All groups share one centre, and each spreads out both ways along 9 directions, with some noise.
In the rows, zero is written as 128.
Known rows, each followed by its group:
[111 126 177 101 117 131 158 120 158 135 134 108 168 100 144 172 142  83]  (5)
[ 86 134  97  98 198 145 136 127  79 108 167 157 115 132 137 116 133 142]  (5)
[120  98 161 146 148 126 152 110 151 117 159 184 105  63 147 162 139 126]  (3)
[163 122 140 176 121 109 155 131 102  98 130 139 162 139 113 153 136 136]  (6)
[ 83  80 116 136 157 156 126 152 150 127 100 148 170 115 136 111 144 133]  (4)
[145 106  70 151 151 164  97 197  95 148 147 167 156 120 147 127 163 128]  (6)
[111 153  99 148 171 146  68 154 101  79  94 111 172 140  71 146 104 163]  (2)
[ 89 129 152 128 173 123 164 141 107 132 175 141 175  73 142 196 118  95]  (6)
[162 107 138 167  95  92 149 105 132  78  85 139 110 173  90  87 131 158]  (6)
[171 134 139 116 139 120  82 126 141 126 148 189  56 115 118 142 119  86]  (3)
[141 127 132 105 110 169 168 155 155 100 113  86 156 116 101 133 202 102]  (5)
[145 142  87 123 146 149 117 171 110 130 143 119 173 133 118 142 157 110]  (7)
[ 64 135 123 115 170 172 111 180  79 141  69  85 178 164 112 113  77 129]  (4)
[142 151 143 107 148 124  89 107 145 157 123 151  46 139 123 117  65 104]  (2)
[155 142 150 136 101 140 144 165 113 100 105  97 123 128  88 147 145 107]  (0)
[201 158 122 155  90 173 121 153 113 134 110  75 163 157 124 147 159 145]  (3)
[ 83  92 117  85 129 144 100 129 166 132 153 155 180  97 177 140 192 116]  (5)
[174 123 130 158 133 153 134 167 103 159 117 143 134 149 139 129 119 104]  (2)
[160 147 138 138 129  99 142 126 138 106 116 123 113 135  77 138 106 101]  (4)
[138 134 146 119  89 158 111 140  92 159 115  97 134 171 176 121 134 145]  (3)
[ 74 150  85  50 173 107 100 124 156 123 138 116 143 142  94 105 115  75]  (6)
[186 116  69 156 158 146 115 181 129 151 154 171 173 125 127 139 158  93]  (7)
[155 109 123 159 134 148 204 170 128 135 100 116 148 135 102 109 137  95]  (5)
[153 150 134 112 146 126 111 109 120  77 134 155  57 139  89 119 133 123]  (7)
[201 170  98 119 126 140  91 149 133 116 122 115 125 166  85 128 138  99]  (3)
[106  93  84 119  84 103 110 170 147 148 134 116 220 122 149 128 176 105]  (7)
[ 95 113 119 121 210 175 151 134  92 149 126 171 113 154 157  91  99 132]  (4)
[148 144 132 141 146  97 130 128 154 111 115 130 131 121  72 147  94  86]  (0)
[115  81 116 143 193 118 149 136 137 141 111 205 100 138 116  85  85  93]  (1)
[146 151  81 120 164 148  45 144 145 139 148 146 153 111 121 161 126 129]  (0)
[ 87  89 102  88 101 128 108 127 139 153 115 132 153 171 178  69 161 132]  (7)
[129 138 153 132 112 124  95 191  70 144  96 123  90 144 105 138  76  86]  (1)
[132 105 127 120 164 163 154  75 149 112 148 177  85 134 165  87 170 169]  (3)
[ 91 110 135 120 123 130 136 117 114  70 119 134  82 118 111 102 156 166]  (6)
[198 163  84 143 164 137 105 172 114 136 127 131 160 163  83 141 106  79]  (2)
[131 128 146 120 190 129 153 123 131 127 147 174 111 113 116 143 100  77]  (0)
[123 164  94  76 172 181  92 149  82  83 146 133  92 149 108 115 168 133]  (1)
[121 136 128 111 102 186 132 141 127  91  99  74 139 137 125 114 196 166]  (1)
[154 165 151 126 113 119 119 140  95 112 102  99  92 152  82 137  93 106]  (1)
[144 101 188 115 153 154 216 139  97 138 113 167  79 163 140  99 122  61]  (0)
[ 82 120 119  74 152 149  85 171  95 118 133 154  96 130 127 119 139  91]  (3)
[193 103 110 164 127 141 109 170 135 199 131 171 168 142 165 139 120  84]  (1)
[162 165 147 135 125 132 120 149  86 133 115 106 110 156 104 149  87 106]  (5)
[118 139 136 121 149 150 131 157 112  52  91 125  63 113  46 115 138 126]  (1)
[109 162 166 105 124 137 125 142  56 156 139  95 133 154 157 159  87 111]  (5)
[111 131 109 117 193 135 149 128 115 129 155 158 147 128 130 132 116 107]  (7)
[106 112 104 167 170 151 207 186  72 111 134 129 147  99 105 126 139 128]  (5)
[147 146  57 100 221 155 128 132 131  92 132 166 110 173  76  75 136 108]  (1)
[164 168 141 106 129 166  68 134  93 117 126 130  76 157 127 139 125 140]  (5)
[120 152 131  96 143 171  78 176  49 122 154 148  73 126 142 150 136 120]  (1)
[108 121  84 145 152 102 119 164  93 108 140 150 139 123  98 122 118 128]  (6)
[152 125 114 139 148 169  66 164 126 180 139 159 148 122 168 155 119 114]  (0)
[123 146 117 126 117 165  72 150  87  97  69  89 137 183 103 104 125 177]  (2)
[122 116  74 121 192 201 160 148 101 128 132 145 161 163 152  83 171 154]  (3)
[157 137  87 131 192 139 130 144 167  99 143 163 130 100  70 137 143  89]  (6)
[117 102  46 133 195 136  80 156 115 126 161 203 144 126 139 104 145 139]  (5)
[112 158  81  77 171 117  75 197  86 131 131 130 150 165  81 130  92  42]  (3)
[107 117 173  87 113 131 129 123 143 132 105 130 104 145 134 116 125  88]  (0)
[140 117 152 128 106  99 154  85 118 114 152 160  73 134 147 113 141 141]  (4)
[ 50 131 111 127 197 131 145 111  54  75 125 135 131 159 115  95  95 190]  (4)
[120  98 120 143 154 137 136 142 133 140 125 164 152 122 142 125 126 118]  (2)
[112 132 155  63 149 161 164 120 103 106 128 136  79 169 133  91 156  90]  (0)
[155 141  96 122  74 108 100 147  98  87 131 113  98 152  98 106 174 143]  (7)
[108 126 127  84 138 161 129 107 130 102 122 130  92 153 137  87 165 142]  (5)
[ 95 157 133  78 109 129  84 139  60 114 159 114 111 148 154 141 143 135]  (7)
[120 151  89 122 205 188 172 164  91 128 154 115 175 124 121 140 144 126]  (7)
[125 134 146 114 146 179  90 131  82 122 152 155  81 120 166 143 147 159]  (5)
[ 97 162 136 102 153 151 121 155  91 109  87  77 129 159  86 125  91 116]  (4)
[145 108 170 152  96 101 162  99 108 133 124 127 195 174 167 143 128 133]  (6)
[ 78 131 156 116 139 173 164 152  26 121 147 111 131 141 176 138 141 159]  (2)
[ 83 114 165 114 179 149 145 116  97 155 147 171 115 119 179 136  96 121]  (7)
[ 55  89 133  94 160 153 139 107 154 109 100 147 117 132 140  78 147 146]  (4)
[137 161 113  94 146 157  68 196  76 112 135 129  99 133  95 151 132  79]  (3)
[147 178 109 132 176 125  94 134 105  96 106 118 114 160  58 133  73 125]  (2)
[ 61 123 120 113 181 139 144 123  66 122 142 139 155 149 156 117 110 152]  (2)
[ 69 148 148  95 139 107 143 118  78 122 135 102 126 151 130 127  92 121]  (7)
[146 116 117 134 131 123 134 110 107 129 132 159 105 171 144  91 127 147]  (4)
[102 179 112 106 121 116 112 140  33  49 138  82 108 160  82 131 138 169]  (6)
[139 144 136 123 119 175 144 169  69 109 134 101 131 131 134 141 168 132]  (2)
[114 153 113  35 159 192  98 115 145 146 132 117 107 176 157  86 158 103]  (6)
[ 98 146 124  93 185  84 157 100 119 122 142 140 132 159 100 118  73  78]  (0)
[145 165  67 101 196 146 112 179  93 111 124 128 144 176  69 109 112  77]  (3)
[132 151 114 103  90 147 123 140 105  87  98  77 103 164  98  96 165 149]  (7)
[136 127 170 132 105 149 133 158  78 188 111 118 111 155 176 131  93 105]  (4)
[176 124 143 123 123 143 208 167  90 125 102 123 120 195 102  92 143  60]  (0)
[ 88 142 165 121  89 106 146 147 117  90  84  55 145 120  73 146 110 119]  (1)
[ 83 135 148  70 177 166 144 139 138 138 123 122 116 114 124 130 118  76]  (4)
[132 112 112 144 172 129 178 127 139  83 142 162 123 105  94 122 153 124]  (0)
[104 140 114  76 120 124  64 174  75 154 119 123 119 178 135 109  97  85]  (1)
[186  93 167 157  71 166 119 184 128 187  72 131 124 161 160 116 131  90]  (0)
[151 121 134 110 139 191 119 150 151 135 109 140  85 116 131 114 159 115]  (6)
[ 96 108 141 126 104 141 152 145 121 118  76  86 144 153 119  93 136 140]  (3)
[134 121 125 105  73 127 108 164 145 144 120  96 174 131 139 138 170  87]  (2)
[138 134 111 128 170 142 164 111 138 105 101 126 123 168  93  80 122 131]  (1)
[115 148 139  96 148 188 118 161 122 109  84  93 110 134  90 121 129 115]  (4)
[ 85 115 128 117 138 141 107 116 143  54  92 121 126 125  87 106 161 173]  (2)

New rows. What belongs after each?
[138 111 133 127  77 110  95 146 143 110 116 130 121 121 120 131 158 115]  (7)
[175 163 139 129 143 114 118 127 120 112 137 140  82 137  87 147  95  96]  (3)
[155 160 156  96  94 188  60 173 113 125 113 100 107 121 132 168 161 110]  (0)
[119 174 171 115 135 152  90 148  77 102 172 115 123  72 133 228 136 125]  (5)
[113 151 129 140 177 112  87 151  62 133 175 163 129 104 135 189  73 123]  (5)
[ 73 129  88 119 193 100 128 120 104 145 173 154 183 124 148 136  93 126]  (0)
[ 68 105 155 102 161 132 194  88 185 109  70 100 139 136  97  81 111 122]  (7)
[ 83 136 145  71 183 149  93 110 118 146 159 163 111 121 167 143 110 103]  (0)
[155 116 111 105 108 164  92 153 146 156 126 138 127 140 157 113 169 109]  (2)
[108 134 127 154 148 108  94 149  85  97 139 155  99  93 104 159 100 147]  (5)
[101  95  71 153 150 105 104 135 163 145 145 154 203 103 141 133 131 140]  (0)
[132 129 181 163 178 157 180 145 116 155 103 130 135 107 119 167  68  97]  (7)
[112 126 106  97 150 187  84 185  94  94 129 145  94 110 115 124 179 127]  (1)
[133 194 179  97 167 151 150 108  46 116 142 105  61 164 121 146  75 126]  (5)
[118 117 185 107  87 170 167 168  91 106 117 101 112 118 139 147 186 105]  (0)
[145 138 110  96  88 146  86 138 163 106 120  98 153 136 118 129 192 127]  (3)
[ 72  98 148 114 154 120 132 146 129 108 151 173 114  65 130 156 132  98]  (3)
[ 84 144 117  89 193 103 141 112 110  97 146 156  98 141  94 110  95  96]  (3)
[144 126  70 118 126 147 163 163 140  86  89  97 140 162  58  66 180 118]  (5)
[158 174 102 111 177 148  94 161  62 130 175 148 131 147 123 164 117  97]  (7)
[188 107  81 178 164 173 146 177  78 187 134 171 149 177 165  97 120 131]  (0)
[175 154 138 146 119 140 166 111 120 157 112  86 162 180 139 123 112 136]  (1)
[201 154 146 157  92 112 135 100 148 146 127 107 148 145 127 155 116 128]  (3)
[ 87  93 113 128 116 140 127 135 117 130 129 131 150 120 167 108 163 166]  (0)
[213 172 153 152  64 126 126 104 129 148 117  71 143 175 133 148 119 146]  (3)
[184 149 141 137  88 123  70 153 134 148  94 115 127 156 109 147 100  97]  (5)
[144 112 122 169 109 141 104 192 111 155  95 114 207 139 133 152 120 114]  (2)
[130 128 130 140 129 170 131 135  78  56 123 138  48 123 109 103 175 192]  (6)
[112 124 161 128 122 118 119 127 113 157 110 126 120 141 146 132  79 115]  (0)
[159 121 173 105 118 205 134 124 158 129 102 128  73 123 146 119 172 126]  (6)
[146 163 147  89 137 160 131 141 106 130 151 120  87 123 127 149 142  92]  (4)
[136 135 143 103 128 104  94 130 123 137 122 155  78 152 116 121  88  84]  (3)
[105 160 160  88 160 147 148  94 131  57 108 105  68 128  72 115 129 139]  (7)
[119 107 126 144 148 162 118 195 134 172  97 123 194 114 130 151 113  83]  (4)
[182 171  86 119 135  84 110 136 129 113 144 120 155 164  73 139 114  82]  (4)
[128 152 116  76 132 177 111 154  81 146 165 120 116 149 169 129 171 113]  (2)
[106 133 167 114 105 112 101 156  92 146 128 120 122 122 140 163  96  90]  (3)
[139 157 107 144 161 152 179 151  65 111 134 107 116 144  97 118 123 141]  (7)
[146 162 161 102 131 166  93 139  76 173 147 123 128 160 180 164 103 107]  (5)
[127 121  97 105 158 124  98 165 130 134 127 160 139 144 111 116 120  71]  (3)
[126 147 140 138 177 150 126 138  68 150 138 146  99 143 140 135  72 129]  (2)
[144 116 111 136 136 112 138 167 120 167 131 137 190 147 133 138 100  67]  (0)
[130 147 160 135 129 131 169 140  88 126 109  99 109 153 106 125  95 114]  (5)
[140 137 113 105 132 137  79 173 123 127 136 142 127 122 113 149 142  83]  (3)
[131 118 147 159 118 167 123 195  93 137 123 126 116  77 130 168 138 123]  (6)
[171 142  68 127 181 158  58 161 139 165 137 166 147 149 126 129 111  99]  (2)
[132 110 102  92 110 160 122 149 159 140 110 112 172 158 143  94 189 106]  (5)
[126 137 108 135 187 109 157 113 115  69 152 161 121 120  84 132 131 128]  (6)
[160 116 137 164 126 172 176 104 149 109 118 124 132 120 141 120 174 177]  (3)
[113 150 149  65 177 171  90 105 123 118 144 158  62 138 142 121 124 116]  (0)
[105 137  95  86 147 164  94 154 111 114 125 126  92 135 115  94 150 127]  (6)
[150 118 125  87 175 181 136 106 182 140 149 161 157 129 160 130 177  93]  (6)
[116 101 129 106 116 134 120 124 204  83 101 134 112  90  91 113 179 115]  (6)
[155 161 102  93 142 166  70 162  91 183 153 129 118 156 163 137 117 102]  (2)
[ 88 135 101  91 127 138 133 126 125 117 141  87 203 145 146 124 171 143]  (3)
[108 107 161 135 109 158 174 133 160 128  56  81 138 138 110  96 131 134]  (7)
[ 76 142 119  69 151 113  95  96 167  69 134 128 107 104  91 119 147 130]  (2)
[118 139 116 113 163 149 197 153  74  81 158 123 133 129 106 130 174 116]  (0)
[175 117 135 175 161 186 172 158 105 145 109 150 100 133 130 114 121 133]  (7)
[ 90  98 159 131 152 135 186 100 177 120  80 124 126 123 106  96 115 120]  (7)
[ 63 135 138 113 196 130 138 112  80 123 153 155 116 122 145 136  86 144]  (2)
[106 133 178 115  93 135 174 155  95  79 117  84 117 103  99 154 162 113]  (0)
[154 117 138 112 113 167 177 143 104 104  96 123  86 187 116  70 169 113]  (0)
[ 88 119  66  88 169 129  97 162 153 126 143 148 146 103 106 113 142  91]  (6)
[173 108 171 143 126 176 156 179 102 161 116 154 115 135 150 144 134  72]  (0)
[150 135 136 135 129 161 167 115 115 101  71  98  81 185  93  66 125 160]  (3)
[119 145 141 117 141 195 125 149  75  76 126 126  32 104 111 116 168 173]  (6)
[131 109 109 120 127 172 111 138 144 100 124 143 116 115 131 112 195 152]  (0)
[127 107 131 128  92 143 131 155 112 148 100 114 146 158 151 106 147 126]  (0)
[113 136 100 126 133 101 128 129 105  66 149 128 159 133  96 135 162 143]  (6)
[132 153 123 102 114 201 106 156  63 143 155  93 153 147 187 150 179 166]  (3)
[133 146 148  81 120 168 147 114 106  71 101 108  48 170  97  81 170 137]  (0)
[105 187 132 103 152  81  98 122  70 114 142 105 121 163  94 154  51 106]  (5)
[101  95 118 112 136 161 135 146 168 158 101 119 193 132 152 114 152 105]  (7)
[148 182 126  88 142 149 110 131 129  97  89  73 119 179  65 116 112 102]  (7)
[ 83 106 163  93  86 133 132 132 114 149 122 115 123 131 180 118 149 127]  (2)
[ 93 114 134  81 121 148 127  78 143 114 135 131 110 149 171  87 176 168]  (3)
[ 94 133 159 130 129  88 107 113 135  69 129 142  93  80  86 162 108 136]  (5)
[142 138 140 110  84 156 125 113 154  94 107  83 131 137 119 121 193 156]  (1)
[140  95 116 126 103 143 177 157 145  87 124 120 176 124 113 121 223 109]  (2)
[115 113 131 141 138 172 170 154  64 123 140 133 116 131 157 117 159 158]  (0)
[ 55 111 103 113 192 153 171 167  85 113 126 129 169 125 119 113 131 118]  (3)
[199 171 118 163 120 160 111 209  92 115  78  81 129 153  47 146 107  95]  (1)
[ 97 125 110 100 188 111 120 124 140 109 183 183 135  84 126 157 136  91]  (3)
[157 195  80  98 152 145  98 175  43 131 161  94 145 184 112 139 124 112]  (7)
[112 116 134 109  91  85 137 144 156 131 125 103 182 120 112 146 139  74]  (2)
[173 170 105 123 136 129  75 198  96 136 140 120 147 135  85 174 109  60]  (3)
[157 156 114 101 116 141  83 139 166  74 111 107 113 121  65 140 170 109]  (0)
[152 135 121  82 113 126 113 152 163 172 176 142 127  95 150 161 162  49]  (2)
[170 146 164 130  95 200  82 180  90 146 134 113 127 108 164 189 162 127]  (5)
[202 161  92 135 178 182 110 154  87 132 125 150  98 184 113 103 119 124]  (2)
[151 116 145 106 122 154 146 147 143 110 107 136 108 139 111 114 165  82]  (0)
[138 124 143 109 127 125 203 146 112  88 114 115 126 151  85 110 161  73]  (0)
[106 152 117 124 112 145 114 144  83  98 129  85 131 128 118 136 147 171]  (0)
[174 183 109 125 125 140 116 163  78 103 120  87 117 165  75 135 124 115]  (7)
[ 74  94 149  87  82 112 132 133 143 139 131 110 163 115 166 128 164 106]  (2)
[131 147 133 108 171 123 218 116  97  77 167 136 105 128  93 128 151  98]  (2)
[ 76 128  99 136 128  89 115 171  50 125 147 122 164 129 125 140 103 132]  (6)
[ 96 139 128 105 143 136 138 137 115 101 136 109 140 111 114 141 146 125]  (7)
[ 70  94 200 125  77 125 183 139 111 101 104 101 120  94 139 139 159 126]  (0)
[117 164  89  63 204 181 108 148 159  96 169 136 120  81  93 151 176  86]  (6)
[149 114 143 159 144 138 129 146  59 145 163 194  76 121 171 137 113 135]  (7)
[ 85 125 174 112 130 114 125 104 140 122 126 136  72  90 128 139 102 126]  (2)
[102 115 110 121 109  91  77 140 111 153 105 132 139 173 136  99  85 123]  (5)
[ 69  95 123  95 140  93 162 107 186 103 132 135 173  98 119 120 157  98]  (5)
[129 126 123 140 185 161 153 127  96  93 125 156  99 140 111 109 131 150]  (2)
[ 79 128  61 110 210 102 113  86 154  95 168 169 152 110 112 112 125 152]  (0)
[100  79 165 140  88  91 146 126 193 106  71 127 125  99  94 114 128 103]  (3)
[ 76 120 124 149 190 140 236 133  81 126 138 117 152 113 125 112 108 144]  (7)
[112 123  98 130 143 135 125 143 111  40 150 144 115  90  87 134 193 167]  (6)
[120 166  74 101 217 140 124 161  88  88 138 135 125 154  59 117 109  93]  (1)
[133 108 137 114 151  88 152  54 188 113 133 176  95 143 121  89 121 118]  (1)
[118 134 147 122 136 122 125 137 114 113 134 131 123 113 119 157 120 109]  (7)
[102 131 113 118 160 131 101 146 110 162 155 146 167 123 160 155 108 111]  (0)
[142 173 114  97 132 159  34 152 109 156 128 112 131 148 136 157 106 114]  (0)
[123 124 122  94 106 129  63 167  84 175  99 138  98 204 156  85  91  92]  (1)
[148 165 111 115 170 172 146 130  70 135 136 109 126 187 136 112 117 141]  (1)
[146 115 182 117  18 123  91 111 161 132  79  86 105 145 150 115 156 148]  (3)
[120 147  95  94 176 150 124 112  92  95 149 147 101 163 127  96 148 153]  (4)
